The rows of a group lie close to one hidden flat surface of 10 dimensions, which passes through zero. Surfaces can cross.
In the rows, zero is written as 128.
Some rows, each with its group after it:
[136 108 131  99 115 116 173 141 112 118 122 168 152 145] : (1)
[110 127 175 108 157  99 132 157 117 138 138 132  91 105] : (0)
[153 144 177 145 161  92 154 156 112 152 112 111  82 128] : (1)
[171 181  91 173 107 130 172 176 143 105 140 150 138 149] : (4)
[120 147 115 102  81 108 121 163 163 137 186 149 144 115] : (0)
[166 153  87 137 142 117 160 148 126 119 184 118  99 124] : (4)
[142 134 114 170 118 176  89 154 106 105 149  99 133 154] : (4)
[176 182 154 138 107 144 105  98 107 101 128 162  78 163] : (4)
[104 109 127  96 149 151 143 103  77 141 127  97 131 117] : (2)
[116 138 152 152 162 146  83 120 146 133 107 104 145 122] : (3)
[109  75  56 126 161 112 132 105 116 128 127 126 108 129] : (1)
[136 141 113 169 147 123 158 159 111 141  82 106 139 126] : (1)
[125 152 136 117 147 135 159 135 104 177 119 113 142 121] : (2)
[126 165 133 163 143 141  92 120 122 169 110 112 103 144] : (0)
[ 88  51  74 121 128 121 155 185 108 109 122 140 166 150] : (2)
[ 68 126  66 138 144 145 156 143  78 145 126 125  99 177] : (2)
[176 169 110 130  97 125 155 135 143 116 116 145 139  73] : (3)
[160 115 155 108 122 142 122 129 109  95 159 110 118 117] : (4)
[107 100 125 116 113 130 109 170 127 149 188 151 136 151] : (1)
[ 68  95 112 129 181 133 181 127 100 109 101 113 114 150] : (0)
[193  98 117 122 100  96 147 165 143  73 113 173 157  94] : (0)
[111 176 110 164 112 137 126 159 165 110 119 150 155 118] : (2)
[ 83 137 106 119 157 107 153 161 157 127 105 169 142  70] : (2)
[133 127 103 130 110 154 139  97 101 132 101  90 150 151] : (1)
[107 164 168 113 114 115 134 167 173 115 164 156 138  92] : (1)
[201 128 120 116  81 130 180 124 113 104 103 150 176 119] : (3)
[ 85 112  55 163 167 107 118 162 135 135 137 117 100 116] : (0)
[127 122 113 165  93 121  76 154 133 160 116 167 134 192] : (2)
[158 103 102 109 102 107 175 119 140  97 149 135 140 144] : (1)
[173 143 194 145 157  92 169 137  95 105  97 154  41 148] : (2)
[105 107  94 113  90 119 160 187  90 128 153 157 112 149] : (3)
[154 134 110 142 142 128 136  96 149  86  70 154 138  75] : (3)
[142 141 164  76  92 135 137 114 136 136 139 157 154 117] : (0)
[ 69 143 145 129 105 135  99 182 144 157 112 170 161 128] : (2)
[ 89  94  89 100 142 142 150 128 125 140 157  89 170 117] : (0)
[162  73  94  81 147  93 180 109  97 110 165 122 106 125] : (4)
[158 122 104 151 137  69 144 142 130 140 168 127  52 172] : (0)
[ 98 160  88 135 150 108 127 108 143 169 143 134  94 122] : (1)
[ 93 183 124 122 110 134 137 180 111 152 116 170  99  62] : (3)
[163 141 167 155 143 119 141 154  99 150 104 116 117 140] : (2)
[113 189 131 102 160 123 135 118 153 153 167 139 105  63] : (4)
[119  84 184  79 111  97 146 131 112  70 157 165  73 151] : (3)
[ 81 110 196 130 129 126  85 127 141 160  80 120 144 120] : (4)
[141 117 137 177 126 149  63 133 154  99 153  70 129 147] : (3)
[107  81 185  75 100  91 128 166 138  98 165 167 116 132] : (2)
[135 131  85 138 156 104 145 123 147 166 158  99 128 131] : (3)
[192 131 115 144 134 132 144  82  94 108  91 160  94 158] : (4)
[123 145 136 145 122 143  80  87 135 108  96 171  88 140] : (0)
[130 153 112 160 159  98 106 132 170 128 149 115  80  97] : (0)
[155 183  60 140 158 128 151  94 131 135 139 135 111  99] : (4)
[ 74 136 145 131 134 144 114 121  77 135  98  80  70 168] : (1)
[ 98 125 165 111 165 144  91 143  96 133 157 108  83 100] : (4)
[ 81 110  67  85 134 127 134 106 113 178 160 117 137 114] : (3)
[112 145 100 144 113 124 145 167 102 163 128 153 108 173] : (3)
[142 101  98 116 142  86 145 129 124 181 184 158  99 161] : (1)

New rows, each followed by its group:
[112 145 102 167  94 156 125 183  86 148  87 156 134 161] : (3)
[177 144 138 114 136  84 139 134 150 158 138 129 138  72] : (0)
[174 184 149 133  91 122 137 133 114 186 136 130 128 136] : (3)
[128 121 147 152 147 135 135 151 149  76 131 104 120 114] : (0)
[194 117 168 109 142 113 145 118  86 157  63 148 153  93] : (0)
[138  81  85 124 122 106 120 149 148 117 186 157 130 139] : (1)
[ 93 147  71 163 114 136 161 146 131 101  99 102 138 161] : (1)
[104 134 153  93 144 132 110  89 176 140 185  88 162 114] : (3)
[163 123  79 147 155  92 169  68 145 112 139 121  76 150] : (0)
[147 130 209 146 175 109 126 113 159  85  90 143 119 148] : (3)
[133  94 140  64 112 109 127 101  89 150 139 155 104 142] : (0)
[144  86 130 101 127  76 168  80 140 153  83 138 136 139] : (4)
[169  98 134 125 115 120 144 163 135 129 154 136 178 120] : (1)
[ 70 133 124 174 195 130  95 125 158 126  99 130 132 177] : (3)
[ 87  80 133 107 102 158  80 122 127  89 110 156 153 121] : (2)
[171 112  64 119 133 130 154 105  92 136 171 124 109 171] : (4)
[100 109 114 145 130 130 101 149 162 109 183  92 138 165] : (3)
[122 203 177 136 159 131 151 128 177 139 141  96 129  80] : (0)
[ 60 136 152 113 126 176 106 156 138 129 145  90 182  98] : (0)
[128 100  81  73  71 116 129 114 100 147 140 205 142 167] : (0)
[107 194 174 125 116 141 132 152 185 127 137 141 172  98] : (3)
[135 126 159 100  73 106 130 194 112 149 158 176 137 159] : (0)
[102 178 153 118  86 154  79 127 150 158 162 189 126 156] : (1)
[ 97 148 123  94 139  92 185 144 151 104 172 142  83 112] : (2)
[118 116 177 115  88 137 100 180 106 112 174 121  92 139] : (3)
[179 143 144 150 122  96 115 123 162 122 165 138  84 148] : (1)
[169 145  97 173 156  66 153 138 155 170 103 144 101 132] : (2)
[158  64 122 146 112 114 122 110 144 106 111  95 154 142] : (4)
[ 93 123 120 117 122  92 164 118 146 165  73 175 138 131] : (4)
[153 151 193 141  90  99 143 207 127 161 144 150 132 177] : (2)
[ 80 128 137 142 163 135 106 187 146 129 116 161 150  62] : (1)
[170 153  95 145  74 119 138 162 153 124 123 173 172 142] : (0)
[147 121 153 149 181  88 127 148 120 169  97 115 101  94] : (2)
[137 159 139 111 175 125 132 107 132 128 134 119 117  50] : (4)
[138  96 119  72 104 112  85  94 128 126 146 159 129  80] : (0)
[108 176 130 144 101 126 118 182 161 165 167 182 140 147] : (1)
[ 70  86  62 105 125 120 131 148  82 141 149 150  78 134] : (3)
[153 153 157 154 154 177 135 114  87 127  72  89 149 106] : (2)
[158 124 130 136 102  78  93 113 165 161 120 186 110 165] : (2)
[138  99  98 123 138 138 106 121 109 200 169  87 159 138] : (1)
[144 168 120 142 119 121 126 128 118 182 137 113 107 125] : (3)
[106 155  99  87 109 121 137  50 160 114 173  89  87 126] : (1)
[139  99 144 100 116 182  84  58 101  85 118 108 131 125] : (2)
[123 146  83 111 118 128 157 115 146 129 195  90 139 126] : (2)
[134 120 190 103 124 131 105  83  98 136 130  87  79 150] : (1)
[141 102 211  51 117 132 181 112  66 120 161 116 115 143] : (2)
[165  97 151 120 109 135 149 128 157  98 145 105 205 182] : (3)
[130 138 141  66 100  94 194 106 130 118 153 160 115 151] : (1)
[178 150 169 119 119  93 184 142 108 133 107 166 109 135] : (3)
[100 142 121 112 171 155 155 188  95 136 128 125 169  65] : (4)
[147 119  48 130 146 168 127 103  67 150 131 117 133 154] : (4)
[130 199 113 123 119 191 120 151 105 132 159 127 159 117] : (4)
[122 152 114 135 133 148 100 105  98 180  60 160 143 119] : (0)
[146  73 165  79 125 121 119 132 102 106 111 136 153  79] : (0)
[153 188 166 154 147 131  90 124 132 195 142  80  97  80] : (3)
[101 136 154 138 163 143  93 143 116 154  71 207 128  82] : (1)
[142 179 117 150 131 109 164 120 193 137 127 138 175 165] : (3)
[ 64 129  65 124 156 116 148 161 111 165 126 142 106  95] : (3)
[129  99 144 139 136 108 112 193 147 110 183 112 117 121] : (1)
[116  95 179  91 113  90 122 165 124 170 147 158 132 147] : (2)
[169 106 177 131 161 116 126  93 153  87 106 123 134 134] : (3)
[121 133 127 101 138 127 149  99 120 117 128 149 103 121] : (2)
[105 136 125 150  81 158  72 189 104 133 167  99  95 117] : (3)
[188 130 157 111 125  96 101  59 138 182 116 138 126 120] : (2)
[128 147 136 172 143 125  66 130 137 183 119 116  90 149] : (2)
[153  90 138 175 134  77 149 165 147 125 107 106 119 162] : (4)
[127 131  82 171 139 137 114 167 145 147 123 131 171 124] : (1)
[116 114 137 156 194 116 137 132 121 116  57 147 107 107] : (3)
[ 92 154 151 122 114 139  93 154 124 171 153 161 119 151] : (1)
[183 107 113 139 127 127 184  83 154  72 146  82 151 149] : (0)
[165  99 116 160 170 119 176 134 142  81 107  90 140  99] : (0)
[124 146 121 124 100 157  75  54  97 164 135  99  90 194] : (1)
[180 130 130 139 143 101 121  97 139  90 165 118  59 133] : (4)
[121 131  62 173 127 153 107 103 126 112 110 126 108 163] : (2)
[188 130 143 128 141 123 141  71  86 152 114 102  93 162] : (2)
[149 133 135 148 166  49 132 140 144 176 111 170  77 120] : (2)
[ 94 110 126  74  95 112 201 143 121  67 140 129 126 151] : (1)
[143  75 184 123 131 122  91 161  98 122 140 171 113 152] : (1)
